The rows of a group lie close to one hidden flat surface of 13 dimensions, which may be shifted away from zero. Surfaces can cross.
Known rows, each followed by its group:
[ -4 -12   9  -6   3  -1   2  11 -22  19   6 -13  17 -16  11  -3  -1 -11
  -1   0   9]  J324
[ -3  11   9   7  -1   0  -9  11   6 -10  16  15 -16  -2 -19  13  -4 -21
 -16   4   9]  J714
[ -5  -2  21  25  -1  17 -14  -7  47   6  -6  15 -30   3 -24 -10 -16   5
   1   4   0]  J705
[ -4  -2  -5   8   3  -3  -1   8 -19   3   4  16  -9 -13   6 -19   7   1
  16   1   2]  J325
[-15 -29  26   2  -3  -3  14 -28   1  16   7  -8  30 -25  13 -18  -7  -2
  19  15  -3]  J324
[ -4 -14  -4 -16   0 -27 -27  22  -6   0  16   0  20  30  11  21  -3 -15
  12  21  23]  J714
[ 16  -7 -18 -12 -31 -24  41 -17   4  30 -13  -5   3  -9   2  23  17  10
 -33 -33  -1]  J714
[ -4   5  12  -3  -5  18  10   0  -6 -40 -37  29 -26 -14 -16  29 -12  -2
   3   5  23]  J324
[-31   7  12 -26 -28   1  35  -7  42 -20  -2 -17 -10 -28 -10  -4  -3  -8
 -12 -24  22]  J325
[  4  -2  -2   3  -1  19  31 -12 -22 -30  -7  12   6 -28   3  15 -14   3
   7   2  -7]  J324
[  6   8  -4  -5  27  -9  17  12  26  19 -11 -29  18   8  15  -3 -12  -1
 -27  -5 -15]  J325
[ -6   6  -6   4 -13  -2   4   9   9 -12   2  -3  -1 -10   7  23  -6   2
   8 -15 -20]  J325
[  0  26  -4  16 -23  20   5  -7   5   3  32  20 -25 -31 -14  -1  -6  -9
 -12  -5 -17]  J705
[-22  27   3   7  23   2  -4  28   0   0   2 -18 -40  -7   2 -20  10  -6
  -4   8   9]  J325
[  3   3   6  -2   8  -5   4   4  -5  -3   3   0  -4  -4   0 -30   0  -6
 -12   1  32]  J705
[ -1  -9  11 -11  -4   5  -7  -7  -3  16  11  18   4   3  -8 -13   4  -3
   4   9  11]  J324
[ 14   5 -30 -18  -9   6  -5  17  -1   6   4  -4 -14  20  -3  13 -17   2
 -10  14  38]  J705
[-28  -4 -37  -8 -28  12  21   1  -8   1   3   8   1 -19   6  23  15 -14
  -9 -18 -14]  J705
[-17  25  30  -5   1  22  34  -6   5 -21  31  19  -3 -35  -2  -1   3 -29
 -39 -23 -10]  J325
[ -2   4  30 -23  -2  21 -25  -8  14 -17 -17   0  10   5 -29 -41  -5   0
   2 -10  24]  J705
[ -1 -16  -6   5   6   1   2   9 -14   7  -1  29 -11   5   1  -8  10 -10
 -13   2  29]  J705
[-12   2 -11   7  12   1  -3  16 -14  -9  -2  18  -3  -4 -11  -4  23 -18
 -11 -13 -13]  J705
[  0  -4 -29   4  28 -37   0  23   1 -11  -6  13  11   9  -9 -15   3 -13
  13  24  -3]  J714
[ -3 -10   1 -22  -4 -10  34 -26  14  12  -7  13  13   0   6 -13   1   1
 -10  12  19]  J714
[  4  19  25 -21  25   2  -2  17 -13   9   6  27  -8   9  -1   0  12  -4
 -10  -1  -5]  J324
[  5  15   9  -8  -5   6  19 -22   1   9  21  12  -1   5   9   3  23   9
 -20 -24 -28]  J325
[ 17  -7  27   4  -8 -11  18 -17  -8 -22  12  17 -19 -18 -38  53  -3   8
  15  11  -8]  J714
[  3  14   7 -19  15 -12  -5  24 -10 -10 -13 -33   2   4  -2  -9  14   4
  -6 -26   5]  J324
[-35  -5 -25  38  14  -4 -26  32 -10 -11   7  -1 -12   1  17   1  16 -24
  10   1 -17]  J325
[  3  14 -11  10 -21 -23 -41   2  -6 -18  25 -18  29  16 -19  27  13 -33
 -20  -9 -20]  J714
[-13  14 -31   7   7  -4 -16  16 -13 -17 -17   4   3  -3 -10 -18  16 -17
   0  -3 -16]  J705
[-12  16  27   0  20   7 -31   2  21 -29   7 -15  17  15  -6  20 -25 -18
   8  29 -18]  J714
[-20  27  -3  33  28  25   0  38   0  21  32  -9 -28 -21  48  -2 -26 -17
  -7  18 -14]  J714
[  5  -7   6  22  10   4  -8  -2   7  -4 -11   2 -12   3 -17  11   2   8
   6   0 -19]  J714
[ -3  17  -2 -32   2   6 -20   5   3  -9 -10 -23   2  34  -2  13  13  11
   3  -8  -9]  J705
[-22  18 -21   9  -3  15 -14   1  21   7  -2  -6 -28  18  -7   5  16  -9
 -21   0  -8]  J325
[  4   0 -69 -10 -35  32  25  12   3  32   8   0  -6 -15   6   7 -17   3
 -12 -11  -2]  J705
[-11  13  10   5  22  17 -31   4  14 -26  -1  -4  -2  23 -24   9   1 -13
  -3  14 -20]  J714
[-21 -14  12  -4  -1  17  14   8   7  16 -22   5 -12 -12   9  38 -24 -23
 -24  26  35]  J324
[  1   7 -26  -8  12  -1  24   2   9   3  11 -29  -7  -1   1 -28   1  17
   8   2  -3]  J705
[-10  -3   2   9  -4   4  10  22  17   0  -6   6  -3 -25   1  11 -29 -20
 -10   2  14]  J325
[  3  -4 -22  11  15  32  21  -9  -5 -39  -6   8  17   8  12   7  -2  -1
 -15 -14 -21]  J325
[ 12  31   0  -3   8  25 -20  -3   1  -4  -6   1 -15  -3 -20  -8 -20  12
  19  31 -16]  J325
[ -9  17  21 -27   3 -31  -2 -14  20  -3  21   8  29  24   2   5  17 -19
 -21   4  -9]  J714
[ 23  15  20   5  22 -37 -17   1   7 -11  27 -49   2  28  -5  20   4  16
  10   5 -21]  J324
[-25  21  31  27   7  16 -18 -16   6  18   0  10 -26  -5  10 -18  38   4
  -4 -24 -53]  J325
[ 15  -4   2 -22  -1  14  25 -14 -28  -1  20  28  18 -15  11 -13   1  23
  32  -1 -22]  J324
[ -7   7 -17 -13   5  15   8   2   1  22 -38 -30  39  -6  36  -8  -8   2
 -12 -15 -30]  J714
[ -8  24  -3 -18   0  38  17 -10 -30 -46  -3  18 -10 -14 -12  26  11  -8
 -11  -5 -12]  J324
[  8 -12  14 -27  10  13   5   9 -10   7   3   0  16   9   1  -5   4   6
  -5 -17   8]  J705
[  0  10 -11  -4  -1  16  11   9 -19  -5 -30  -8 -30 -13   0  12  -2   9
  -3   2  20]  J324
[-10  38   8 -24  18   4  13   4  24 -15 -12  19   5   8 -21  39  12 -22
 -35  -6 -49]  J714
[  5  11  24  -3  10  -4  -9  13 -14 -10 -17   1 -27   0 -10  13   3   3
   0   4  18]  J324
[ -4 -22  13  15  -3  13   8 -24  -2  -5 -15  16   5  -6  14   0  -2  20
  26   0 -16]  J325
[  1  26  13   6  15  11  47   2  27  -7  -1   7 -38 -33 -13  30 -26  -1
 -15  15 -10]  J714
[-11   1  12   3 -13   6   7   0   6  -5  18  10 -22 -16   0  32 -17  -5
  11  22  11]  J325
[-14 -11  -8  15 -22  -5 -18   5   8  30 -25  -9 -19  -9  -5   8  -1  -1
   8   9  10]  J324
[ 26   2   4 -25 -13  26 -20 -10  16   9   4  -8 -10  22 -11   1 -38  36
  34  31  23]  J705
[ -8   9   6   9  12  -3  -2   9  -3  19 -14   8 -15  -8  -1  -2   9  -9
 -11   7  -6]  J324
[ -1 -13   6 -37  -8  27  -7 -17 -16  -7   9   2  26  14   0  22   0  10
  22  12  -8]  J705

New rows. What belongs after each?
[ -2   7 -28 -19   5 -11  19  26   0   6   3 -31   0  10  15  18   6  -2
 -21 -17   6]  J705
[ 20  -7  12  -9 -19 -31  35 -15  -4  -3  -9  -3  22 -34  -4  20 -17   5
   8   0   4]  J714
[  2  17   4 -12   5 -13   4  49  13  -5   0 -28  -6   1  -5  32  -4 -21
 -41 -36  13]  J705
[-32  14 -16  17  14   1  15  25 -29 -24  11   7 -14 -42   8 -24  19 -23
   3 -11 -13]  J325
[  2  -8  -7   1  -7   7 -14  12  -3  13 -13 -31   9   5  19   8 -13   4
  -1  -6  10]  J714
[ 15  11   2 -23 -15 -12  36  17 -17  11 -14   5  -4 -35  -2  14   1   1
 -17 -30   8]  J714
[ 20  16  16   8  -5 -40   8 -18  27 -19 -11 -27   9 -12 -32 -26   1   1
 -17 -18   2]  J714
[-11 -10  -4 -25   3  -8  -1   4 -10 -11   0   9   7   3  -7  19  -3  -3
  29  32  11]  J324
[  4   6 -24  -1  20  18  16   8 -27 -36   6   5  -4  -7  -1  -9 -10  -2
   9  18  11]  J325
[ -3  -1  19 -19  13 -14  13  -3   0 -11  20  -3  42  -7   8 -48  16  -4
   1 -29 -11]  J325
[  4  18  16 -29  18  -3   4   9   0 -24 -16 -23  10  -1 -11  11 -11   7
  11   7  -2]  J714
[ -3 -29 -54 -16 -10  14  34   4 -20  33   9   5  12   9  33  26   5   3
 -11   3   4]  J705
[ -9   0  -5  -3   6 -15 -11  15  18   4   4   3  12  17   8   9 -11 -20
  -9  16  10]  J714
[ -1  14 -15 -10   4   8  10  -5   3 -13   4 -13 -10   0  -5  11  -9  10
  10  22  -4]  J325
[ -3   8  -2  36  42 -33   8  -2  24   5  14  14 -15  13  -2 -22  22   2
   4  15 -45]  J714
[ -1 -11  14   3 -20  -9   0  12  -6   5 -19  11   0 -30  11   3 -17   6
  28 -11   8]  J705
[ 13  27   4   5  -1  10 -35  46 -31 -27 -10 -25   0 -20 -24  40  -8 -14
  -1 -31 -30]  J714
[  8 -18 -14  16  -6 -47  -1  27   4  20  22  48 -37  18 -20   9  28 -15
 -18  -8  30]  J714
[-15  12 -26  18   3 -21  -5 -12 -31 -11   4   9  -2  -2  25  10  20  -6
  20  28 -23]  J705
[  5   7 -17  -7   7  -3  14  25 -12  -2  16  -4 -12  -9  -7   7   7   4
   4 -11  -8]  J705
[-14 -14   3   8  17 -12  22   0   9 -11   8  -8  -4  -4   1  -8   3 -10
  -6  10  19]  J705
[ -8  -3   9  -2  15 -10  15   4 -26  29  34  39  -8   1  30   3  27   1
  10   6 -21]  J714
[  6 -24   9  27   7 -26 -39 -11   9 -24  -1   9  13  20 -36 -24   3  -7
  23  21  11]  J714
[-13   2  20 -10  18 -19 -19  11 -31  21 -11 -12 -14  -6  -4 -27  26   0
  18  20  16]  J324
[-10 -15  28 -13  -3  -8  18 -42  15  -9   3  45  35  -4  -7  18  -9 -17
   7  36 -10]  J714
[-18  26  -6  15  10  29  -7  17   5 -24  -6  11   1 -30 -16 -18 -13 -30
 -15  -6 -21]  J325
[  9  -4  -4 -11  13  11 -12  27 -21   1  -8  17   4  -2 -17 -11  13  11
  20 -25 -26]  J705
[-13  -6 -42 -34  -6  25  38 -12 -13  14  19 -18  27   2  18  -9  19  -5
 -27 -14  -3]  J705
[ 15 -18   5 -32 -16 -10  10  33 -62  -9 -15  48  11 -48 -17 -11  -5 -12
  25 -10  46]  J714
[-19 -23  -6  -2 -20   3  20  -1  -4  -2 -11  10   9 -34   3  -8  -2  -2
  19 -10   6]  J705
[  7  16  10 -28  11 -12   2  27 -26  -4 -17  11  14  -7  -4  19  16  -1
   3 -25 -28]  J714
[ 13   8  -4  -5  21 -12  -4  21 -28 -22  12 -35   9   3  -8  10   1 -14
 -13   3  14]  J324
[  4   2   1 -15   7  -2  21  -5 -18  -2   2  -5   3 -14   4 -11   1   9
  11   8   5]  J714
[-23   4 -12   5   1   6   3   3  31 -21   5 -21   2   7 -14  30  -9 -25
 -20   9  -6]  J705
[ -9  -5 -15   8 -19  10  -8   6  32 -10 -17   7  29  -3  -5   1 -13 -16
 -13 -31 -21]  J325
[-20   1 -17 -18   8  -7 -39  28  10 -14  -8  27  31  32 -13   6   0 -46
 -17  16  11]  J714
[-61 -15 -36  22  -6  -4   7 -15  15  16 -10  -7  -3 -20  -2 -19  26 -29
  -1  24 -16]  J325
[  6   2  -5 -15   1  -3  -1   5   1   5  -6 -10  -8  10   6 -19  -2  10
  -1   3  32]  J705
[-14  -9  -9  11   1   9  -6 -10  -7 -15   7   4 -10  16  12   3  17   9
  16   2 -10]  J325
[ 10  23 -59 -18 -22  50 -29 -30  -6  17   3  -3  18  27   7   1 -18  20
  19  38 -38]  J705
[  5  12   8   5   0  10  12 -34  21 -24 -13   1 -15   2 -15 -24   6  22
   1 -10  -9]  J324
[  1   4 -19   3  17  -1  22   6   2 -11   3 -24  13  -2   6  16 -14 -13
 -20  11  -4]  J324
[ 14  35  12  -6  -3  31   3 -15  27  14  36 -28  13   6   6   1 -28 -19
 -59   1  -2]  J705
[  6   4 -24  21  27  -6 -24  27  -2   3 -13  -8  40   3  11 -21  -7 -10
   7 -11 -51]  J325
[  4   9  12   4   6  16  13 -20  -7  20  -1  -4 -27  -5  10   1   1  19
   0  17   0]  J324
[ 50 -17 -16   1 -25 -16 -10  19  14  31  -9  19  31  15  10  46 -47  13
   6  -9  -9]  J325
[ 18  19   9 -17  15  37   2 -35  15  -9   0  -4 -14  25 -17   0 -16  21
  -5  36   5]  J325
[ -1  -8  10  -9   5   2  10  20 -15   3 -23  13  24 -31  19  12 -32  -7
  21  11   0]  J714
[  2  -4 -19  -4   3 -16 -28  25 -19 -28   6   8  10  10 -27   9  -1 -23
  12  19  18]  J714
[-22 -21   3  -1   6  33  24 -15  34 -10  17  -8  13 -16 -29   2  -2   5
  17 -10 -47]  J705
[ -2 -16  18  23   9   9  -1  -9  21   2  15  14  -4   6  -5  18 -22 -12
  -7  27   5]  J705
[  2  17  -6 -12  -2 -24  29 -12   7  -3   7  14   6 -10 -14  -7  16 -13
 -24  -4  -8]  J714
[-21   0 -19 -19 -37   4  31 -20 -12  13   9  -5  -2 -18  33   4  13   3
  -7 -10  13]  J705
[  6  11 -19  -9   4  31  12 -11   0   7  31  -6   7  -1  -8  -6  -1   5
  -3   1 -34]  J705
[-18  13   9 -23 -11  16   0   0  -5 -16 -13  20   1  -9  -7  19  14  -3
   4 -20 -25]  J324
[ -4 -15  -5 -20 -37  36   3  -9 -10   7   3  25  14 -22  -8   9 -15  -3
   8  -7   8]  J705
[-10  13   0  -1  -1  20   8  18   2 -12  11  32 -19 -16 -16  53 -20 -29
 -17  20   0]  J714
[ 19  13  32 -12   0  28  13 -43  11   3  28  24  20   3 -10  14 -14   1
 -15  14 -28]  J325
